There are 9 hidden switches. A switch that is on adds its own fixed numbers to the row, and there is some noise. The rows also spread widely along 11 directions, which tell nothing about the answers.
(in the rows, 128 means zero)
Some rows, each with its switches (1 for on, 0 for off) after it:
[103 110 132 129 137 116 150 107 119 141 144 129 124 119 120 154 133 158
 133 121 124 128 149 124 144 123 140 112 129 139 173  93 103 148 126 160
 119 111] : 1 1 1 1 0 0 0 0 1
[156 152 119  92 126 104 138 114 167 144 185 143 104 100 118 117  94  83
 130 140 100 112 121 109 112  91 193 109 141 123 157 121 117  81 156  83
 126  75] : 0 1 0 1 1 0 0 1 0
[136 124 129 139 139 137 153 122  99 118 105 132 154 134 157 133 159 131
 133 133 123 158 119 116 100 153 116 121 132 144 141 143 116 145 120 152
 111 139] : 0 0 0 0 1 0 0 0 0
[127  99 111 121 137 141 114 138  83 165 140 133 117  98 139 125 132  87
 126 115 110 160 127  98 113 151 112 131 140  96 143 183 103 139 151 152
 108 134] : 0 0 0 1 0 0 0 0 0
[119 140 128 126 175  92 158 127 104 133 113 149 100 134 170 134 128 106
  95 171  62 120 112 100  99 130 174 132 117 156 155 134 103 119 136 140
 116 112] : 0 0 0 0 1 1 1 1 0
[130 140 126  65  93 136 192 160 100 129 130 128 177 158  87 120 143 158
 160 138 132 144 185 151 202 133 120 163  87 127 137 114 141 160 123 152
 131  56] : 1 0 0 1 0 1 1 1 0
[129 112 127 143 136 159 149 142 109 128 131 107 171 160 139 161 145 187
 156 126 165 168 194 146 110 109 108 149 103 149 133 141 148 165 111 112
 110 106] : 0 0 1 1 0 1 1 0 0
[150 165 136 130 146 105 174  91 133 127 142 113 160 114 138 147 172 117
 139 112 118 126 107 124 109 143 160  69 134 148 150 113 135 116 153 117
 116 116] : 1 0 0 0 0 1 0 1 0
[150  86 130 182 109 128 179 119 138  89 104 117 172 120 159  62 162 132
 180 144 119 133 101 133  81 133  78  85 174 144 151 163 128 130 132 141
 100 151] : 1 1 0 1 0 1 1 0 1
[132 125 114 132 152 120 140 125 142 144 163 144 105 116 145 142 124 118
 133 140 125 137 129 123 100 108 150 116 138 126 147 142 124 126 140 116
 126 102] : 0 0 0 0 0 0 1 0 1
[144  70 105 127  63 132 121 214 138 124 111 127 103 169 132  78  49 136
 146 147 135 127 145 120 132 123  92 245 100 157  94 163 115 112 112 108
 125 114] : 0 0 0 1 1 0 0 1 0
[129 109 114 145 111  99 125 123 150 157 146 134  85 113 136 131  90 117
 125 109 115 114 107 103 138 155 139 135 128 158 146 114  87 111 132 141
 122 129] : 1 0 1 0 0 0 0 0 0
[131 118 119 113 146 111 128 151 102 156 162 142 120 112 158 141 121  90
 156 124 134 144  75 104 100 143 110 128 125 121 126 170 117 110 177 124
 100 112] : 1 0 1 1 0 1 0 0 0
[138 141  95 122 154  93 160  88 154 120 125  87 125 143  82 162 137 154
 105 101 104  95 167  98 160 134 202 139  82 145 140  89 133 133 140  91
 122 107] : 1 0 0 1 1 1 1 1 1
[128 100 142 155 131 120 125 118 146 147 167  82 140 104 105 151 137 142
 169  79 158 131 156 148 108  97 102 110 141 126 147 142 147 128 153  99
 105 130] : 1 0 0 1 0 1 0 1 0
[ 85 139 193 106 149  70 127 176  97 139 187 108 151 143 120 177 112 145
 166 125 151  90 151 169 117  24  87 142 115 103 141 123 170  98 141 122
 113 100] : 0 0 0 1 0 0 0 1 1
[138 131 105 112 148 105 149 130 104 123 102 121 132 148 130 133 134 114
 117 131 102 113 114  95 137 149 142 150  98 133 118 147 127 128 139 127
 117 122] : 0 0 0 1 0 0 1 1 0
[123 112 105 109 103 100 163 146 137 134 127 160  82 122 125  88 101  97
 111 152  79 121  92 101 151 161 139 156 122 140 148 125  84 113 137 165
 120 108] : 1 0 0 1 0 0 0 0 0
[118  84 130 111  96 138 173 160 117 115 106 154 149 120 128  58 132 127
 171 170  94 146 167 142 154 135  90 140 143 115 151 151 104 171 134 154
  97  99] : 1 1 1 0 0 1 0 1 0
[144  93 110 103  96 179 114 196 106 179 165 150 111 138 152 143  83 133
 168 127 187 188 154 144 118 128 102 187 118 146 114 169 120 143 131 124
 144  78] : 0 0 0 0 0 0 0 1 0
[149 105 119 148  96 105 136 111 167 108 129  86 149 128  81 109 122 147
 153  81 132  97 160 123 143 123 122 127 130 122 134 124 143 119 130  91
 108 142] : 1 1 0 1 0 0 0 0 0
[150 128 115 126  87 106 136 161 140 158 160 118 107 141 140 144  76 131
 137 105 145 122 101 114 126 149 140 166 104 172 122 118 119  82 139 115
 138 104] : 1 0 0 1 0 1 0 0 0
[135 143  98 113 157  81 138 126 145 126 133 134  89 134 139 141 100 103
  92 144  71  94 113  76 113 139 201 144 101 137 132 119 107  97 160  83
 105 108] : 0 1 1 1 0 1 0 0 0
[163 132  94 113 122  76 125 125 165 131 142 109 114 118  98 104  96  87
 135 103  94  79 126  93 146 136 168 149 110 114 111 151 135  91 168  63
 112 116] : 1 0 0 0 1 1 1 1 0
[126 112 114 123 119 117 174 136 152 106 126 113 141 141  98 131 154 158
 159 113 147 128 144 140 163 147 109 136 112 125 130 108 137 159 142 126
 112 112] : 1 0 0 0 0 1 0 0 1
[202 148  73  77  77 134 164 155 133 130 137 142 158 126 142  62 120  52
 157 143 105 135  72  87 136 180 142 137 121 115  96 187 125  91 171  95
 126  82] : 0 0 0 1 0 1 1 1 0
[127  93 111 104 108 137 140 177 121 142 140 150 108 151 124 119  94 138
 149 147 143 149 137 129 144 121 104 194 106 137 129 148 117 138 123 139
 127  88] : 0 0 0 1 1 0 1 0 0

New rows. What belongs after each?
[124 129 138 105 170  43 131 125 139 117 132 127 128 115 126 123 138  74
 163 121  94  50  60 101 148 128 113 104 125  90 121 147 132 103 195 100
  88 127] : 0 1 1 0 0 1 1 1 0
[113  78  79  74 120 136 169 169 131 105  89 170  89 144  81  66 121 121
 126 177  81 133 168 109 201 153 121 199 103  92 134 149 101 190 134 148
 106  83] : 0 1 0 1 0 0 1 0 0
[170 101  90 135 148 141 163  95 243 103 161 150  96  87 114  71 156  83
 181 150 130 147  99 134  91 107 138  86 170 112 137 167 128 142 184  47
  90  93] : 0 0 0 0 1 1 1 1 0
[184 132  98 127  44 167 164 121 117 130 127 114 194 126 136  81 134 121
 147 119 126 167 137 107 125 170 130 120 140 142 136 141 116 116 105 145
 137 115] : 0 0 0 1 1 0 0 0 1
[173 174 112 109 118 116 173 121 161 118 157 146 148 138 155 120 120 111
 144 150 125 131 108 117 102 123 180 112 121 159 124 118 130  93 140  81
 121  84] : 1 0 1 0 0 0 0 1 0
[170 107  84 111 139 126 149 113 114 118 119 148 146  91 144  62 161  48
 168 133 104 133  56  84 106 168 114  85 165  90 125 208 118 122 187 123
 100 130] : 1 1 0 1 0 0 1 1 1
[129 120 108 129 174 134 147 125 139 132 158 165  94 120 175 149 125 118
 131 169 126 155 104 109  63 107 163 110 141 142 152 139 106 129 152 108
 110  95] : 0 1 1 1 0 0 0 0 1
[153 103 100 143 146 132 109 119 137 131 123 121 130 141 136 151 109 148
 141 110 148 129 156 100 112 134 147 150 113 144 122 145 128 139 130  82
 115 124] : 0 1 1 0 1 0 1 0 0
[139 174 119  74 150  94 164 158 135 102 140 136 141 178 114 170 130 137
 128 140 141 109 129 123 147 121 159 163  74 121 103 107 158 116 145  83
 120  81] : 0 0 0 0 0 0 0 0 0
[162 190 128  89 132 137 154 123  73 150 159 119 200 142 156 182 144 131
 133 121 130 152 148 105 109 136 182 101 103 134 140 122 141 110 138 108
 128  83] : 0 1 1 1 0 1 0 0 0
[112  91 153 188 128 117 120 118 106 160 138  93 133 105 154 139 116 145
 135 106 111 135 163 130  85 108 111 117 142 160 165 142 109 126 122 141
 104 154] : 1 0 1 1 0 1 0 1 0
[117  78  93 106 152 134 141 138 116 170 151 156  76  88 130 117 133  87
 152 132 118 155  91 110 141 158 114 130 138 114 150 169  94 157 182 161
 118  96] : 1 0 0 1 0 1 1 1 1
[129 129 109 117 189 116 193 104 151  82 102 166 102 149 144 142 165 139
 120 173 118 145  77 108 101 145 164 120 117 166 149 105 111 144 147 124
 102 107] : 1 1 0 1 1 0 0 0 0
[120 131 152 128 165 120 181  89 139 127 153 132 157 114 143 173 185 153
 181 121 163 138  98 150 126 131 122  55 146 151 170  86 122 156 159 145
 113  99] : 1 1 1 0 0 1 0 1 1
[ 93 119 113 105 195  90 140 133 133 138 151 163  68 113 125 150 115 108
 102 162  73 127 149 102 120 109 175 151 110 111 155 133 105 143 165 108
  87  96] : 1 0 1 0 1 1 0 0 0
[156 125 124 171 190 100 125  91 120 127 131 118 133 108 169 149 144 109
 136 109 116 124  98  96  50 130 154  80 152 145 147 168 133 104 160  87
 102 154] : 1 1 0 0 1 1 1 0 0
[139  86  81 106 141 130 121 121 163 167 153 133  64 119  96 162 105 130
 138  98 152 134 119 102 168 166 157 157 105 140 141 117 102 148 160 111
 134  86] : 0 1 0 1 1 1 1 0 0
[ 99  87 118 132 133 117 157 156  91 128  97 157  91 126 146  91 120 113
 107 166  74 146 122 107 123 151 109 163 130 137 155 155  84 147 123 189
 102 133] : 1 0 0 1 0 0 0 0 0
[140 108 123 148  87 119 140 129 144 140 129 132 126 111 147  83 103 108
 136 141  90 126 138 117 123 133 128 126 149 145 148 140  92 118 116 137
 114 126] : 0 0 1 0 0 0 0 1 0
[141 110 142 141 107 110 154 127 116 111  96 104 171 148 128 113 143 146
 161 113 133 102 114 128 144 139  92 124 126 149 133 131 133 127 119 147
 122 138] : 0 1 0 1 0 0 1 1 0
[124  82 107  96 159 139 126 168 124 118 136 147 133 140 133 146 147 122
 198 129 192 153  93 128 130 130  61 165 114 101  91 171 137 170 178 107
  93 104] : 0 0 1 0 1 0 0 1 1
[123  56 100 163 150 117 101 119 150 113  94  98  91 131  99 134 124 143
 129  90 133 115 137  97 131 151 109 167 118 125 126 147 114 157 141 106
  93 165] : 0 1 0 1 1 0 0 0 0
[166 157 128 118 113  90 155 146 118 112 131 109 167 147 151 112 115 103
 143 132 113 109  92 104  94 128 143 141 111 151 110 147 146  70 151  88
 112 119] : 1 0 0 1 1 1 0 1 0
[165 109 109 135 107 161 144 122 133 129 124 112 170 128 128 114 153 133
 170 107 159 155 148 135 128 144 103 118 136 130 123 163 139 153 128 114
 123 120] : 0 0 0 0 0 0 1 1 0
[119 111 114 111 112 102 157 146  99 130 112 147 125 147 150 127 116 126
 135 140 122 126  66  93 149 176 108 163 103 160 131 114  89 121 132 182
 120 122] : 1 0 1 1 1 0 0 0 1
[162 139 114 104 142 110 148 104 173 127 163 156 114 107 133 134 137  89
 160 120 145 122  57 110 117 143 150  87 147 126 140 121 118 107 171  99
 118  99] : 0 1 0 0 1 0 0 0 0
[107 115 151  95 140  59 179 164 188 117 163 197  68 118 156  93 106  81
 183 191 117 100   4 140 131 111  93 130 140 149 140 116  95  95 187 137
  95  76] : 1 0 1 0 1 1 0 1 0
[153  60 100 189 110 128 126 104 219 111 130 107  96 111 106  84 119 131
 163 104 144 121 116 126 106 118  95 132 157 144 135 153 119 130 132  90
  99 151] : 0 0 0 1 1 0 1 0 0
[132 128 152 141 110  61 176 133 141  79  94 120 164 141 128  68 139 114
 156 142  88  69  93 131 141 122  89 118 134 133 129 135 137 102 128 140
 100 148] : 1 0 0 0 0 0 1 1 0
[105 132 139 111 181  88 161 139  98 124 138 121 130 133 142 168 158 126
 140 132 127 120  95 123 113 121 123 121 109 128 137 131 137 128 170 138
 103 115] : 1 0 0 1 0 1 0 1 1
[156 188 145 134 155  95 150 103  85 154 158 112 164 125 186 189 153 102
 117 108 122 128  52  98  69 154 165  70 123 164 144 125 129  70 152 131
 128 129] : 0 0 0 1 0 1 0 0 0
[101 106 115 121 198  93 101 110  83 159 125 123  94 119 135 197 117 133
 105 101 113 110 136  80 133 146 168 141 102 134 147 121  99 146 156 134
 116 135] : 1 1 1 0 1 0 0 1 1
[141  63 125 187  98 131 136 130 163 136 117 135 105 116 162  74  85 144
 159 146 112 133 142 128  94 124 115 137 158 188 158 145  90 129 113 124
 117 132] : 1 1 1 0 1 1 1 1 0
[152 113  97 137 154 112 107 123 145 150 149 113 108 129 140 183 115 124
 150  79 170 130  86  93 113 171 139 144 100 153 106 139 122 119 172  82
 111 130] : 1 0 1 0 1 1 0 0 0
[145  84 108 176 142 114 106  63 165 146 140  67 142  88 104 144 153 123
 163  51 140 105 117 100 127 144 114  88 142 122 140 143 124 136 162  99
  99 163] : 0 0 1 1 1 1 1 1 1
[130 116 104  94 136 100 125 156 118 132 139 112 117 147 105 157 104 129
 138 105 146 110 122 103 154 132 135 183  84 129 107 130 135 116 155 109
 122 107] : 1 0 0 1 1 0 0 1 1
[127 106 129 120 124 130 193 112 164  81  99 155 142 132 123  77 158 134
 157 179 103 135 117 132 140 123 113 118 142 141 156 111 102 159 129 141
  94 102] : 0 1 1 1 1 0 0 1 0
[140 140 120 135 151 112 152 111 162 125 157 136 122 129 140 160 132 135
 145 121 150 133 111 126 104 126 148 109 122 153 137 114 127 119 145  98
 113 109] : 1 0 1 0 0 0 0 0 0
[127 150 164 137  84 106 173 145 104 134 119 106 168 151 146 129 120 157
 125 136  99 116 161 142 139 130 135 130 115 175 155  91 121 115  93 164
 140 112] : 0 0 0 0 0 1 0 1 0
[133 124 139 110 129 106 147 137 100 114 121 116 170 140 109 111 123 137
 149 132 110 111 177 126 137  93 127 144 119 119 142 145 148 125 125 116
 110 109] : 1 1 0 1 1 0 1 1 0
[138 120  92  91 137 125 159 171 123 123 133 174 102 140 161  80  83 100
 121 216  66 137 151  95  99  99 178 176 117 132 136 161 104 120 146  97
 114  63] : 0 1 1 1 1 1 1 1 1
